The rows of a group lie close to one hidden flat surface of 13 dimensions, which may be shifted away from zero. Surfaces can cross.
(in the rows, 100 means zero)
Known rows, each followed by its group:
124 91 93 103 65 126 126 109 129 107 128 119 59 100 115 64 72 60 61 -> vom
97 67 102 77 120 111 65 61 57 110 95 63 137 117 99 113 103 103 113 -> gezo
129 130 119 102 73 108 94 150 120 66 107 118 96 81 80 102 100 139 83 -> ragir
102 98 83 77 85 96 101 107 85 70 138 94 109 86 147 66 176 72 128 -> vom
128 90 91 94 116 90 90 98 105 121 136 83 105 140 121 104 77 120 88 -> ragir
76 78 129 91 86 102 103 87 120 111 90 88 99 109 151 91 141 127 112 -> fus
93 82 116 109 99 116 78 69 138 104 110 90 114 83 129 74 103 96 120 -> rir
136 98 102 108 101 92 99 113 139 113 121 100 107 81 95 109 121 82 110 -> rir
128 69 109 98 77 42 98 91 86 148 100 58 127 116 110 84 90 79 95 -> gezo
89 82 78 144 105 90 131 109 100 142 99 105 99 127 129 144 133 90 96 -> Pudo
98 106 145 19 99 146 128 125 119 123 103 105 64 67 83 114 134 127 87 -> ragir
119 108 70 120 93 81 100 125 112 38 105 121 116 102 100 98 128 126 97 -> Dof
121 128 93 108 115 82 135 115 110 76 96 88 123 129 144 109 108 84 133 -> Dof
123 92 91 115 72 72 95 110 120 70 75 94 106 98 71 115 75 131 96 -> gezo
118 77 55 114 94 140 121 137 130 67 113 106 105 100 133 117 80 99 130 -> Dof
93 74 95 120 92 101 96 103 105 85 59 84 122 83 72 103 83 88 87 -> gezo
99 81 108 100 84 88 109 89 50 111 60 108 100 111 100 150 146 101 114 -> Kufo
81 101 94 95 88 134 100 79 128 132 142 63 96 99 85 104 69 111 116 -> Kufo
82 108 134 103 60 111 87 102 98 108 83 46 66 129 110 87 120 75 101 -> Dof
125 115 107 135 76 84 81 123 122 121 148 150 64 112 123 107 111 111 88 -> Dof
140 79 68 101 110 89 112 110 123 58 96 72 115 127 103 123 96 74 98 -> Dof
74 146 151 110 67 100 86 116 91 90 101 96 132 64 99 59 92 77 103 -> Pudo
74 99 108 87 96 114 89 124 84 87 82 121 85 81 114 109 109 96 118 -> fus
87 93 59 102 113 105 140 78 96 101 81 97 77 106 67 109 63 84 89 -> Kufo
168 140 113 86 59 101 113 101 60 75 145 80 112 147 128 101 103 134 102 -> Dof
68 146 148 86 108 113 110 105 109 96 93 87 117 94 90 131 132 107 109 -> Pudo
88 118 112 97 101 112 83 73 108 104 126 134 76 105 123 105 67 103 125 -> ragir
108 83 79 65 110 56 74 66 92 76 128 95 90 124 138 101 131 78 138 -> rir
84 101 81 122 83 88 99 68 87 76 129 137 98 102 135 83 87 94 101 -> Dof
81 111 98 133 100 104 102 60 24 144 116 148 109 97 96 108 102 148 88 -> Kufo
92 101 86 58 96 82 106 101 104 88 108 70 74 118 103 84 112 120 118 -> gezo
84 92 117 77 87 99 108 88 132 72 109 85 101 119 124 77 73 97 63 -> Dof
101 97 90 104 69 124 88 124 97 79 101 101 115 70 96 117 77 106 147 -> ragir
125 102 102 102 109 66 85 124 64 128 107 139 109 103 84 147 118 118 80 -> Kufo
168 64 103 110 90 141 95 98 85 154 116 120 109 98 102 143 82 83 88 -> fus
111 109 108 93 116 88 63 96 95 67 95 137 97 78 94 95 79 58 115 -> ragir
124 116 80 142 115 100 84 112 81 90 107 108 139 86 74 79 74 113 91 -> rir
93 94 118 112 97 98 78 82 136 79 93 90 120 92 91 94 98 93 90 -> gezo
79 113 115 109 96 100 102 73 91 98 105 113 92 107 124 56 90 104 73 -> rir
103 94 89 79 87 97 150 108 119 99 85 109 75 89 89 142 111 80 116 -> gezo
106 111 97 84 91 50 97 58 132 98 151 94 86 109 61 133 117 101 92 -> vom
76 78 103 73 99 156 111 63 134 83 104 78 101 85 110 69 88 129 92 -> rir
93 118 110 90 130 100 90 122 108 115 100 128 50 122 145 68 86 121 94 -> gezo
113 99 141 88 88 128 138 72 125 99 101 116 113 73 90 121 157 77 83 -> rir
67 105 132 94 105 138 85 109 119 88 95 82 106 113 120 127 112 103 103 -> Pudo
74 87 83 86 101 87 81 129 104 97 98 115 97 68 77 115 88 91 108 -> fus
94 110 107 113 90 90 60 111 124 134 130 125 98 68 119 77 104 136 144 -> Kufo
100 145 104 99 104 106 120 104 95 91 114 96 93 106 70 86 61 94 79 -> vom
84 116 89 102 126 82 87 110 87 65 79 106 94 110 89 100 103 103 100 -> rir
116 81 97 102 117 91 85 92 107 90 90 84 112 121 94 109 110 106 94 -> ragir
90 104 96 119 96 101 132 107 99 115 83 117 127 85 79 156 103 153 111 -> vom
105 121 120 104 89 127 119 125 155 102 68 71 63 115 52 117 72 121 75 -> rir
116 92 130 99 65 106 107 108 104 86 81 80 116 89 125 79 107 71 101 -> Kufo
102 99 128 94 111 101 79 76 38 128 99 135 96 120 131 96 126 118 88 -> vom
118 98 106 114 115 80 47 85 67 129 109 73 100 136 116 55 86 131 104 -> fus
77 82 84 136 124 103 103 100 108 111 61 139 71 98 114 108 64 80 111 -> gezo
115 94 85 118 127 101 101 85 128 97 90 103 114 78 75 91 65 89 96 -> fus
100 84 91 100 88 74 89 104 121 93 114 83 127 100 116 92 76 118 99 -> rir
114 95 134 133 86 93 75 59 104 121 98 109 102 99 99 109 122 73 102 -> ragir
93 87 79 92 119 107 94 111 103 80 97 125 62 110 111 103 113 92 101 -> vom
107 89 85 78 110 117 100 87 105 93 110 89 94 96 94 100 107 109 111 -> vom
110 112 91 102 100 94 100 65 98 110 140 102 76 125 121 71 67 112 105 -> Kufo
95 74 80 123 134 110 78 72 134 88 94 126 99 89 105 126 67 88 129 -> fus
133 71 104 144 116 86 80 64 132 128 92 82 123 110 112 116 104 55 120 -> Kufo
26 68 69 72 84 109 124 106 100 113 112 60 129 65 124 70 96 117 131 -> ragir
95 86 106 99 114 106 102 112 134 100 77 115 83 95 115 105 83 102 113 -> gezo
73 134 125 85 64 61 89 135 117 67 116 90 117 81 102 101 129 88 115 -> rir
101 124 126 109 131 117 137 37 63 149 87 109 119 94 101 82 69 90 114 -> vom
119 104 76 136 68 94 99 147 88 121 78 81 82 101 85 100 41 96 129 -> rir
133 108 76 102 92 112 99 119 105 74 93 105 102 71 44 121 122 129 128 -> ragir
129 129 125 75 113 106 88 128 88 93 104 135 74 99 68 156 118 102 98 -> fus
124 82 100 113 116 81 101 81 91 114 114 132 135 115 108 149 62 57 68 -> rir
124 68 124 91 105 119 100 95 113 111 97 102 91 134 153 109 98 110 82 -> fus
112 128 89 118 151 100 111 112 154 110 100 79 87 118 60 122 99 118 106 -> Pudo
107 122 69 105 99 74 140 84 36 111 100 122 69 127 84 114 97 75 95 -> Pudo
134 116 101 118 112 96 113 137 73 111 60 128 97 84 106 44 81 105 89 -> Pudo
116 82 130 93 108 108 69 95 99 122 92 65 117 129 103 106 79 129 95 -> vom
129 97 103 114 92 101 65 67 82 127 126 78 90 120 54 104 97 105 82 -> Dof
104 105 97 106 56 78 114 94 72 129 117 100 85 111 121 76 61 119 101 -> gezo
128 75 97 106 100 106 94 87 69 92 84 126 111 94 131 100 97 85 114 -> Pudo
97 141 117 113 82 86 121 98 102 99 118 79 118 107 90 102 145 122 100 -> Kufo
81 101 125 78 102 151 81 116 109 76 90 112 83 92 146 63 99 82 101 -> rir
110 84 72 98 93 131 109 132 126 99 67 94 74 74 67 100 95 152 131 -> Kufo
114 73 110 71 104 84 105 89 131 105 109 91 91 114 114 140 111 83 101 -> fus
118 106 75 100 120 85 123 101 147 86 116 67 129 101 113 99 92 71 134 -> vom
110 88 98 110 99 96 101 136 67 101 83 102 113 123 122 139 118 80 102 -> Pudo
124 123 135 128 113 110 98 92 129 93 92 122 109 97 116 89 105 122 95 -> fus
79 108 101 114 116 143 91 101 103 104 102 91 101 104 94 77 101 125 77 -> Dof
69 93 94 105 91 92 123 88 103 105 89 100 98 88 89 105 105 80 93 -> gezo
92 84 115 66 92 133 96 74 103 82 98 59 141 70 78 81 124 119 110 -> ragir
103 82 129 87 86 70 77 124 83 103 84 102 137 88 103 115 141 125 79 -> Pudo
118 100 98 109 96 101 113 86 128 124 91 84 120 62 78 70 90 124 128 -> Pudo
106 110 84 93 92 140 107 118 69 88 105 109 99 96 92 89 79 128 96 -> Dof
136 108 94 120 92 123 110 73 105 103 130 85 94 94 77 94 108 15 107 -> gezo
130 101 106 94 80 133 97 120 132 109 101 76 82 100 102 73 95 147 118 -> Kufo
111 105 106 151 105 112 102 116 79 141 79 128 102 95 105 93 78 88 97 -> vom
58 95 85 114 120 78 113 69 139 91 118 112 122 82 101 98 105 100 84 -> Dof
124 79 97 75 83 116 108 118 58 94 77 91 87 109 93 131 101 100 110 -> Kufo
82 140 107 95 132 84 95 87 83 76 75 138 93 75 93 102 147 91 142 -> gezo
103 126 121 89 112 81 122 120 141 123 104 128 106 74 119 103 85 120 116 -> Dof
121 98 117 105 118 148 71 94 108 82 66 78 79 130 103 79 76 112 102 -> rir
104 84 101 97 102 112 70 101 89 110 108 108 98 100 106 102 81 111 103 -> fus
109 67 102 158 32 101 73 100 111 105 82 84 103 84 101 65 97 88 102 -> ragir
99 114 94 117 102 137 101 98 95 77 129 101 117 116 113 79 105 134 75 -> Dof
109 102 123 67 72 113 87 118 68 120 129 121 88 95 80 113 65 103 60 -> fus
83 101 131 96 129 135 96 102 92 134 86 89 117 88 119 59 119 112 84 -> ragir
91 95 103 84 92 111 102 118 89 103 112 86 105 120 137 84 74 119 84 -> ragir
105 122 110 154 158 106 110 88 134 91 55 153 105 85 79 86 93 129 73 -> fus
135 112 97 109 99 102 82 85 91 80 105 118 85 114 97 113 84 100 116 -> gezo
100 90 121 71 104 124 103 96 92 135 95 100 93 69 48 128 107 106 91 -> fus
86 125 101 121 102 125 114 152 80 92 71 106 128 71 119 62 106 107 114 -> vom
113 71 118 131 77 82 89 111 145 119 82 82 103 82 82 89 140 97 72 -> ragir
71 107 115 139 76 78 58 124 75 111 92 86 133 88 118 77 123 89 123 -> vom
93 150 115 102 134 70 88 88 138 109 106 80 96 91 52 83 86 99 106 -> Pudo
142 126 110 69 92 98 104 103 102 81 93 97 97 76 83 37 52 118 101 -> Pudo
116 111 117 110 98 111 66 97 119 99 123 84 119 90 82 82 90 112 96 -> Pudo
133 119 109 95 82 114 94 128 125 122 143 70 109 97 94 89 63 73 98 -> Kufo
85 121 96 112 58 110 110 105 57 86 109 98 109 91 107 98 92 58 112 -> Pudo
117 141 101 110 115 103 89 95 50 98 140 149 118 91 110 111 137 130 114 -> vom
101 134 100 135 92 98 107 90 106 117 110 103 107 90 90 81 123 124 115 -> Kufo

New rows, each followed by its group:
83 88 116 111 68 103 124 65 97 125 86 76 95 106 101 116 128 91 121 -> Kufo
99 105 136 89 88 117 96 91 114 89 98 95 96 109 115 92 103 98 79 -> rir
113 107 138 130 117 99 75 126 96 103 61 146 107 97 115 91 72 119 77 -> gezo
67 98 78 95 72 103 120 72 78 66 97 108 100 104 59 146 91 116 84 -> gezo
83 78 115 105 75 129 103 110 114 95 68 84 110 79 114 98 70 112 114 -> rir
56 143 101 79 125 100 118 71 98 95 72 109 75 57 60 85 97 48 141 -> fus
103 85 97 102 112 111 75 105 123 76 81 48 85 144 80 95 109 103 62 -> Dof
141 103 95 116 125 116 124 107 84 122 83 92 129 103 115 91 78 88 115 -> vom
31 71 77 72 128 80 121 89 86 89 52 116 74 111 100 87 75 120 72 -> fus
82 122 109 135 67 139 91 85 78 127 111 68 98 102 106 82 125 112 133 -> Dof
112 100 103 93 88 145 110 89 137 111 119 94 85 79 115 90 96 80 142 -> gezo
62 101 121 86 59 123 117 109 101 138 113 91 92 76 91 110 68 82 78 -> Kufo
101 119 84 95 104 132 126 94 77 98 118 106 130 87 100 89 72 126 103 -> Dof
111 108 113 57 115 118 113 99 117 119 125 96 99 75 73 104 130 134 92 -> ragir
132 115 104 84 115 79 83 133 130 82 117 97 108 104 114 84 91 93 101 -> Kufo
122 103 97 83 112 149 90 83 60 113 119 126 70 121 127 112 77 100 124 -> gezo
126 101 102 101 109 86 97 172 95 83 89 111 109 119 138 96 151 112 78 -> vom
101 84 107 96 104 71 94 121 114 109 74 125 94 87 96 118 108 114 95 -> Kufo
100 139 137 79 112 119 101 112 60 123 107 131 120 44 87 68 118 73 98 -> ragir
134 99 100 109 108 120 82 139 129 94 87 96 105 85 89 107 108 93 115 -> rir
108 103 90 82 110 122 81 76 65 75 136 142 103 104 99 75 44 159 68 -> Dof
80 90 103 55 109 52 88 124 130 94 114 103 88 98 77 138 108 93 77 -> fus
64 121 78 127 110 149 101 89 111 85 98 79 107 72 41 58 60 131 91 -> rir
57 62 113 86 80 64 59 66 158 81 131 72 117 97 107 107 104 97 96 -> Pudo
79 81 81 116 105 123 138 115 86 127 80 120 100 89 88 138 94 94 85 -> gezo
123 84 104 86 104 92 85 107 93 102 122 109 132 109 108 123 90 118 81 -> Kufo
112 93 87 109 93 113 140 84 91 100 93 123 101 86 111 103 114 99 113 -> Pudo
128 68 133 86 80 59 105 118 73 111 83 113 123 115 143 114 135 109 77 -> Pudo
76 97 107 74 106 124 118 120 100 73 61 126 92 93 94 133 97 137 101 -> gezo
98 100 70 142 92 124 114 84 115 88 143 101 147 79 97 91 107 108 92 -> Dof
82 134 149 80 71 132 84 72 103 76 102 82 77 105 94 94 130 71 114 -> rir
73 96 68 104 80 52 125 118 113 127 108 101 94 77 80 100 126 105 96 -> ragir
104 52 89 131 78 134 95 98 80 106 93 139 118 93 124 151 103 136 112 -> fus
121 93 85 96 95 117 134 133 45 116 66 115 110 86 76 133 104 100 100 -> gezo
72 85 92 102 70 124 70 85 102 66 83 62 98 85 67 78 112 134 121 -> Dof
94 127 111 101 99 78 98 91 98 103 130 76 109 123 112 116 133 105 117 -> Kufo
95 106 139 98 82 92 57 99 89 71 92 85 107 117 129 112 96 68 128 -> rir
102 56 93 118 115 100 87 81 136 118 94 105 115 95 136 109 69 84 115 -> rir
128 70 116 92 55 88 108 72 91 113 98 90 107 100 107 120 118 103 114 -> Kufo
122 88 90 73 127 78 77 101 102 50 78 105 88 113 74 93 66 127 77 -> Dof
112 110 88 111 124 129 84 78 59 92 88 105 121 91 81 93 97 96 131 -> ragir
113 96 96 96 134 103 118 103 157 102 118 92 117 100 111 123 92 125 106 -> Dof
85 79 102 83 125 98 141 82 92 119 63 119 95 93 123 105 135 103 95 -> vom
101 95 78 44 113 131 96 96 109 80 133 95 53 107 108 99 107 75 115 -> rir
48 115 102 105 137 91 79 100 98 84 83 138 87 93 118 100 91 42 102 -> rir
110 77 68 113 95 90 97 84 130 111 114 81 99 98 72 105 119 129 109 -> ragir
68 83 107 111 106 131 94 75 104 125 113 81 113 108 104 119 96 123 110 -> Kufo
60 132 111 93 142 110 116 107 107 88 61 113 104 77 76 87 107 131 96 -> vom
86 115 89 114 127 114 105 104 93 159 114 110 69 103 66 132 100 93 94 -> Dof
104 95 102 110 56 101 97 153 91 122 97 117 73 75 114 73 76 83 95 -> ragir
137 112 98 103 112 59 130 97 121 141 117 133 111 83 118 130 67 79 147 -> Dof
65 107 125 92 88 111 131 89 127 111 103 86 104 99 116 117 123 111 110 -> Pudo
107 84 98 70 92 98 156 107 131 114 82 76 96 93 125 95 80 117 126 -> Pudo
101 106 95 97 93 95 131 47 86 118 124 118 85 97 96 71 117 89 81 -> rir
110 86 80 107 89 91 98 90 78 112 112 79 126 91 101 115 126 87 141 -> vom
137 119 119 129 101 109 107 85 86 105 95 119 109 101 119 80 86 93 99 -> fus
96 115 94 110 94 100 87 73 84 110 134 113 100 100 81 108 115 140 106 -> Dof
104 96 101 108 127 85 122 68 130 125 85 114 99 89 109 100 110 102 123 -> Pudo
78 92 85 90 101 97 105 92 104 110 112 127 65 104 110 116 84 94 105 -> Dof
88 84 117 123 81 67 66 177 74 106 74 95 133 111 137 97 114 83 76 -> Pudo
112 89 89 112 74 103 82 71 98 64 95 66 124 94 57 98 87 87 101 -> gezo
81 102 115 73 122 123 122 72 128 58 75 122 97 79 114 113 120 101 124 -> Pudo
108 95 85 85 42 84 119 101 79 70 134 109 72 127 90 120 103 93 70 -> Dof
53 125 115 84 99 109 135 103 142 80 96 91 100 81 82 82 82 126 78 -> vom
103 109 114 100 128 100 98 107 105 126 81 112 87 88 74 105 109 92 95 -> fus
134 119 85 133 120 108 67 81 100 99 132 115 98 118 79 106 95 117 106 -> gezo
115 92 124 127 86 129 78 71 88 110 95 89 114 105 105 106 62 73 111 -> rir
80 113 97 88 108 29 129 100 127 89 94 109 85 105 111 98 95 67 98 -> Pudo
85 95 102 83 79 89 112 121 85 118 85 70 102 106 103 91 89 117 95 -> Pudo
64 111 119 131 91 123 103 58 98 108 92 105 114 81 100 121 123 123 145 -> ragir
109 81 93 128 108 81 90 85 106 110 95 101 121 115 111 98 54 106 85 -> rir
111 82 95 88 112 88 90 91 120 98 106 100 85 121 108 130 85 75 101 -> rir
84 95 108 98 107 90 112 88 100 114 102 98 93 113 110 90 101 60 70 -> gezo
73 94 75 129 96 53 80 121 110 65 80 108 121 72 93 65 96 78 102 -> ragir
90 123 133 108 74 114 121 130 46 92 57 110 90 94 92 46 130 101 35 -> ragir
69 123 127 75 99 124 99 77 79 82 81 107 71 100 114 84 102 105 125 -> fus
88 72 57 101 48 86 99 72 99 61 141 106 78 124 107 140 123 104 119 -> Dof
105 87 67 109 111 59 82 97 96 84 92 128 74 102 48 125 110 91 76 -> Dof
94 90 92 107 148 96 110 57 132 122 67 109 98 85 105 120 113 100 157 -> Pudo
108 87 108 120 126 93 106 90 77 113 68 60 151 112 79 121 155 98 88 -> ragir
93 122 97 94 102 102 113 120 105 77 111 104 94 77 101 55 129 82 97 -> vom
99 105 105 69 113 122 115 113 93 101 73 80 79 90 104 68 101 71 113 -> fus
94 75 117 104 101 129 76 55 140 95 115 90 136 77 134 61 122 110 116 -> rir
93 121 127 140 94 107 50 79 79 115 121 94 133 94 95 107 104 65 121 -> Pudo
126 128 110 162 107 93 65 130 123 72 100 138 116 93 153 90 105 82 140 -> fus
74 89 131 116 78 119 91 76 132 112 84 80 89 91 122 77 92 97 115 -> rir
111 117 109 111 117 79 73 64 93 92 121 97 107 133 99 95 110 128 98 -> Dof
129 81 102 129 92 112 82 110 80 120 83 86 123 86 95 108 103 72 118 -> ragir
102 91 92 57 118 93 104 54 82 90 138 108 101 111 67 120 64 143 63 -> Dof
94 90 106 125 110 81 104 92 140 159 102 111 118 69 117 107 115 97 136 -> gezo
136 115 144 69 88 97 94 87 94 94 122 85 129 90 66 94 135 100 64 -> ragir
96 88 107 89 62 66 117 66 173 123 115 72 56 102 103 97 97 88 118 -> Kufo
114 71 98 92 111 140 131 73 108 125 91 98 86 114 144 104 86 107 134 -> Pudo
108 93 83 96 95 108 87 94 69 94 89 87 86 109 40 98 92 93 60 -> Dof
80 98 105 89 91 126 98 104 102 79 83 80 96 101 90 112 73 108 104 -> rir
101 105 120 76 109 86 101 111 117 96 126 125 88 108 111 131 100 51 71 -> rir
92 101 93 78 116 100 113 108 139 87 119 104 103 80 86 112 115 95 81 -> rir
110 131 111 133 81 52 107 107 74 117 83 126 110 83 81 91 112 86 100 -> gezo
90 126 123 84 82 108 125 70 100 88 113 97 108 86 86 111 113 107 108 -> Pudo
71 84 82 131 87 111 88 37 113 89 101 65 132 80 77 89 121 131 136 -> ragir
109 103 142 56 130 105 32 94 109 137 128 93 62 113 93 102 71 87 97 -> fus
146 108 151 103 59 132 98 98 133 119 132 92 122 80 104 111 113 72 93 -> rir
121 114 81 110 141 101 81 105 114 98 110 109 96 117 107 128 116 160 149 -> Dof
103 76 103 91 67 119 84 89 97 110 100 91 86 86 124 87 86 107 146 -> Kufo
93 89 123 81 72 117 96 99 113 71 110 111 117 79 141 43 89 151 97 -> Kufo
99 105 141 117 83 90 103 93 103 127 90 106 138 71 143 84 111 76 124 -> Pudo
106 120 86 140 131 75 107 99 92 106 90 133 117 89 77 102 128 135 94 -> Kufo
96 100 118 61 96 146 96 65 93 105 107 96 88 88 72 105 51 105 101 -> fus
60 106 110 75 68 93 89 98 143 59 109 52 103 94 86 78 106 144 113 -> rir
129 121 142 88 86 106 94 68 103 101 124 99 87 119 108 112 131 57 86 -> rir
64 89 82 112 97 106 74 64 95 73 109 121 107 76 91 70 82 118 96 -> Dof
84 113 104 104 116 117 113 61 114 115 126 130 81 103 115 92 67 90 99 -> vom
110 95 88 71 105 126 96 108 90 83 122 106 96 90 105 113 98 73 107 -> rir
138 79 93 100 133 78 89 98 99 86 96 118 112 127 118 110 86 88 82 -> Kufo
88 67 112 80 42 91 86 83 95 116 102 62 100 85 68 102 136 111 102 -> vom
